There are 3 ways to turn a row about zero (a turn may also mirror it). The second row of each pair is the first, turned, with some noise. The first 27 pairs use one turn. New pairs use 2 turns, one after the other, and a turn may come again.
(in the rows, 128 means zero)
Known pairs, each followed by its turns in order:
[ 71 139 152 118 135 114 147 141]
[140 114 138 160 103 150 119  92] => (0)

[127 105 125 152  79 144 120 143]
[ 93 152 101 113 137 122 103 108] => (0)

[132 143 137 167 155 119 113 120]
[120 141 149 166 111 150 144 116] => (1)

[120 148  75 124 170  60  34  84]
[ 90 165  81  89  97 204 133 205] => (2)

[128 118 139 167 129 141 157  98]
[113  88 111 155 130 127 137 103] => (2)

[129 144 134 136 120 126 111  83]
[120 152 129 140  92 127 127 154] => (1)

[117 154  90  99 138 140 114 107]
[142 155  91 109 103 132 130 133] => (2)

[138  78 126 122  99 147  96 104]
[ 93 145 102 124 132  69 131 119] => (0)

[ 96 150 141 117 155 137 172 161]
[ 96 133 101 128 164 123 161  95] => (1)

[162 140 138 116 106 146 168 111]
[131 116  99 110 163 145 167 121] => (0)

[ 90 108 224 139 171 119 116 158]
[ 91  70 211  94  90 124 126 123] => (2)

[ 85 151 129  94 137 140 114  90]
[164 121 103  89  83 144 137 128] => (2)

[104 185 146 103 111  62 135 147]
[196 139 100 151  85 174 128 123] => (0)

[ 89  67 136 135  86 135  70 135]
[149  73 132  98 164 140  91 182] => (2)

[115 148 108 111 119 145  39 122]
[199 183 127 142 103 115 108 118] => (1)

[100 124 115 134 139 147 118 193]
[147 121 139 129 160 110 133  63] => (1)

[130 132 112 146 153 160 140  65]
[117 106  70 157  83 124 135 120] => (2)

[139 116 124  99 108 154 119 127]
[132 127 110 117 148  96 125 114] => (0)

[107  85 167 103 166 116  96 126]
[139 119  89 190 147 138  91 131] => (1)

[173 151 108 120 159 228 130  88]
[124  89 158  41 182 102 161 140] => (0)

[138 149 154 146 113 132  91  83]
[119 155 118  91  92 118 161 122] => (0)

[122 133 139 135 184 124 123 117]
[123 136 111 166 122 165 135 113] => (1)

[177 137 160  77 125 109 108  90]
[167 157  99 124 130 100 189 139] => (0)

[ 73  85 144 119 148 121 139 123]
[113  81 132  76 128 116 146 125] => (2)

[161  97 164  71  57 141  86 133]
[164 143 131 110 172  83  64 193] => (1)

[ 80  86 117 130 164 146 142 159]
[116  94  97 143 148 129 117  58] => (1)

[121 120 129 121 139  60 107  85]
[111 125 122 115 123 188 171 159] => (2)

New pairs. What belongs after each?
[123 148 134 143 128 146 175 135]
[139 106 119  90 117 132 146 106] => (1) (2)

[ 88 130 127 115 202 116 153  93]
[182 112  95 100 171 122 166  98] => (2) (2)

[127 124 137 174 136 164 140 162]
[152 122 120 172  86 116 119 132] => (2) (1)

[171 102 135 144 105 124 119  96]
[154  89 123 149 115 163 108 131] => (0) (0)

[160  38 114 129 118  98 202 146]
[ 31  96  94  98 119 133  78  86] => (0) (2)

[ 87  81 136 196 152  96 146 203]
[ 38 122 154 166  94 114 187 120] => (1) (0)

[124 165 145 122  77 119  70 131]
[141 144 160 170 110  99  84 156] => (2) (2)

[139 174 175 173 124 193 154 156]
[134 134 161 179  59 106 102 178] => (2) (1)

[143  89 121 126 180 139 128 151]
[147 126 131 177  96 141 101 116] => (2) (0)

[116 192 147 107 171 111 119 133]
[ 83 144 140  91 117 154 179 107] => (1) (1)

[133 103 157 123 131 123 126 118]
[105 122 130 111 130 132  98 135] => (1) (2)

[115 103 162 110 125 134 117  94]
[111 114 100 151 108 152 149 140] => (0) (0)

[116 137 144 127 119 100 167 143]
[108 142 145 104 101 129 110 102] => (0) (1)

[ 67 143 120  95 114 121 129 173]
[131 118 105 169 124 145 117 192] => (0) (2)

[100 184 114 104 149 110 171 119]
[184 141  89 152 108 136 159 104] => (2) (2)

[102 120 128 162 124 152  98 126]
[133 113 122 106 137 123 102 174] => (2) (2)

[118 119 168 157 123 117  86 116]
[102 156 142 130 146 102 104  85] => (2) (0)

[ 88  94 126 105 129 118 147 108]
[133 131 113 106 147  92 170 130] => (2) (2)

[140 163 182 122 138 107 108 118]
[109 146 162 142 133 132 173  91] => (1) (1)

[ 89 142  56 122 144 127  63 133]
[166 199 112  82 122 112  86 153] => (2) (2)

[106 149 118  92 130 150  96 188]
[129 145 116 133 110 195 151 161] => (1) (1)

[108 118  65 123 125 155 182  58]
[101  65  99 137 141 115 118 210] => (2) (0)

[136 134 132 152  75 113 116  77]
[149 179  92 153 135 151  95  97] => (1) (0)

[133  77 153 144 165 162 102  83]
[125  95 163  95 132 168 171  86] => (0) (2)

[169 121 106 109 141 113 155 153]
[126 142 175 127 148 141 110 151] => (0) (0)

[151 147 112  90 178 162 131 109]
[155 164  86 126  96 104 101 121] => (1) (2)

[156  74  89 119 101  67 132  98]
[ 88 114 114 112 153 175 150  55] => (2) (1)

[ 97 164 177 151  95 120 156 116]
[177 100  74 149 118 103 130 113] => (0) (2)

[157  80 144 150 141 104 145  72]
[104  86 131 157 123 187  94 105] => (0) (0)

[102 166 125 156  98 170 144 130]
[128 139  98 137 125  94 169 165] => (1) (1)

[182 169  83 155 154 104 113  75]
[121 143 161  78  87 101 166  68] => (2) (1)

[145  93 166 164 104 148 169 114]
[127 140 149 157  83 105 102  80] => (1) (0)

[146 113 136 134 113 127 135  65]
[108  83 157  98 121 137 118 102] => (2) (1)

[121 128  86 136 132 161 133 121]
[119 152  95 109 137 145 125 147] => (2) (2)

